The groups are shells around one centre, one inside the other: the same stretched ball of 3 dimensions in 10 sizes.
In the rows, zero is written as 128.
Some rows, each with its group after it:
[141 122 148 161 139 109 144 177 150] | (7)
[116  89 113 126 147 158 175 101 164] | (8)
[149 120 110 175 100 111  70 171 114] | (4)
[129 101 115 175 121  94  70 155  91] | (1)
[127  89  74 146 103 154  87 101 119] | (4)
[144 116 114 175 107 105  72 168 108] | (7)
[128 109 148 158 151 103 146 162 139] | (3)
[140 108  98 164 103 126  79 145 116] | (2)
[128 103 126 178 129  83  75 164  89] | (6)
[133 116 156 168 149  88 134 181 131] | (6)
[133 115 150 160 147 103 146 170 143] | (3)
[115  94 134 135 159 135 179 122 158] | (8)
[122  99 127 124 153 158 197 115 182] | (9)
[129  99  99 127 125 172 160 106 171] | (1)
[125  88  77 142 108 157  99  98 125] | (0)
[115  79  82 147 118 140  90  97 106] | (6)
[120  85  84 136 119 159 118  94 133] | (5)
[143 119 126 138 129 153 170 146 182] | (5)
[141 112 107 151 113 142 120 142 147] | (2)
[145 121 127 171 117 106  98 175 125] | (7)
[114  95 142 141 164 120 173 133 150] | (5)
[110  81 104 136 142 143 140  98 133] | (0)
[118  91 112 124 145 162 178 101 169] | (8)
[127  99 111 116 139 182 198 102 194] | (4)
[126 108 150 138 161 131 195 145 175] | (2)
[113  90 128 116 163 164 214 101 187] | (0)
[134 110 124 128 139 164 189 127 189] | (3)
[132 101  96 131 119 169 148 110 165] | (1)
[139 113 117 143 124 148 148 140 164] | (9)
[122  95 115 125 143 162 180 108 173] | (9)

New rows, each followed by its group:
[135 115 145 167 141  96 126 174 129] | (7)
[133 106 116 172 119 100  79 158 102] | (2)
[117  88 106 137 137 145 141 107 140] | (9)
[132 105 114 127 133 168 179 118 183] | (3)
[123  97 118 125 145 162 186 110 178] | (9)
[116  93 130 153 150 111 133 135 124] | (1)
[139 103  82 159  93 141  71 129 115] | (0)
[128 108 139 127 155 153 207 131 191] | (2)
[115  91 126 128 156 148 183 111 164] | (8)
[131 113 148 139 155 134 191 150 178] | (9)
[142 122 143 139 142 144 189 157 189] | (5)
[136 103  95 162 105 127  78 138 112] | (9)
[115  93 131 125 161 150 197 112 174] | (3)
[139 120 146 136 147 145 197 154 192] | (1)
[136 103  94 153 107 140  96 130 128] | (9)
[123 107 156 132 170 134 213 142 185] | (1)
[114  83 100 142 133 139 123 104 125] | (7)
[144 124 142 146 137 134 171 164 177] | (1)
[128  92  79 143 106 157 101 104 129] | (5)
[121  86  87 152 115 135  87 110 108] | (7)
[145 127 151 153 140 122 167 176 171] | (0)
[116  87 107 151 133 124 110 118 114] | (3)
[131 110 135 128 149 155 200 133 191] | (2)
[129 103 116 122 139 172 191 112 189] | (7)
[134 112 133 129 145 156 196 135 191] | (8)
[146 119 119 151 117 139 133 154 157] | (7)
[121 107 162 124 178 143 238 138 202] | (6)
[116  84  96 133 132 155 138  96 141] | (7)
[126 104 132 119 154 166 215 119 199] | (7)
[128  96  96 164 111 117  71 133  99] | (2)
[125 102 125 120 149 168 205 114 193] | (3)
[127 106 140 165 143  96 120 163 121] | (7)
[145 124 137 137 136 152 187 154 193] | (6)
[141 124 152 144 147 132 188 166 184] | (5)
[115  93 135 134 161 134 181 122 159] | (3)
[110  82 109 129 148 151 162  96 150] | (5)
[120  88  93 128 127 167 148  93 154] | (1)
[131  94  80 163  97 128  55 123  95] | (5)
[142 109  94 165  98 127  71 145 113] | (7)
[113  82  96 126 136 164 153  87 151] | (0)
[128  99 101 119 130 183 181  99 186] | (6)
[131 105 116 120 138 177 197 113 196] | (0)
[135 104 100 132 119 168 151 115 168] | (1)
[123  88  86 156 111 130  76 115 102] | (7)
[137 116 137 130 145 156 201 141 197] | (1)
[136 100  83 168  94 124  50 134  95] | (5)
[121  96 122 123 150 162 194 110 181] | (2)
[134 102  98 142 116 154 126 121 148] | (9)
[137 118 142 133 147 149 198 147 193] | (7)
[131  98  92 147 111 148 107 118 133] | (9)
[124 106 149 159 154  99 144 160 133] | (5)
[116  83  94 150 125 132  99 108 110] | (1)
[121 104 152 132 169 135 208 137 180] | (7)
[131 113 148 138 154 135 191 150 179] | (9)
[121  91 103 131 134 158 153 104 155] | (9)
[122 100 137 164 147  95 118 154 114] | (0)
[142 115 116 147 120 145 140 145 161] | (8)
[122  91  95 128 127 168 151  97 158] | (7)
[117  83  89 132 126 160 131  91 139] | (5)
[129 112 154 160 154  98 151 169 141] | (5)
[133  98  88 173  99 112  43 139  84] | (5)
[141 110  99 153 107 142 105 138 138] | (8)
[135 102  94 165 104 123  69 139 105] | (2)
[131 102 106 133 126 161 154 117 165] | (9)
[129 109 146 166 146  92 125 169 123] | (5)
[137 105 100 171 104 112  62 150  99] | (8)
[138 110 113 171 113 108  80 159 109] | (9)
[127  91  82 148 107 147  91 109 119] | (7)
[141 112 108 144 116 152 137 136 160] | (3)
[136 106 111 179 111  94  57 162  89] | (1)
[114  98 152 133 174 128 203 133 170] | (4)
[144 128 158 154 146 116 172 182 172] | (6)
[144 119 126 168 118 110 103 170 129] | (8)
[144 122 136 168 125 105 115 178 134] | (7)
[114  88 114 116 152 171 198  92 181] | (0)
[113  83 102 139 136 141 131 103 130] | (7)
[131 100 105 170 114 107  70 146  97] | (2)
[132 116 158 135 162 135 210 154 192] | (1)
[147 128 144 151 134 129 165 173 174] | (4)
[136 115 134 137 141 146 180 144 181] | (9)
[148 120 115 162 109 127 105 162 138] | (1)
[126  92  88 142 114 153 111 107 133] | (8)
[119  96 131 147 150 121 149 133 139] | (9)
[118  88 100 121 137 173 171  91 169] | (5)
[110  85 121 149 149 116 129 121 118] | (6)
[131 116 162 147 162 115 189 166 171] | (5)
[116  86 104 150 132 126 109 116 115] | (3)
[141 118 134 173 125  97  99 178 120] | (7)
[138 105  96 164 103 125  74 142 111] | (2)
[138 119 146 163 139 104 136 175 142] | (3)
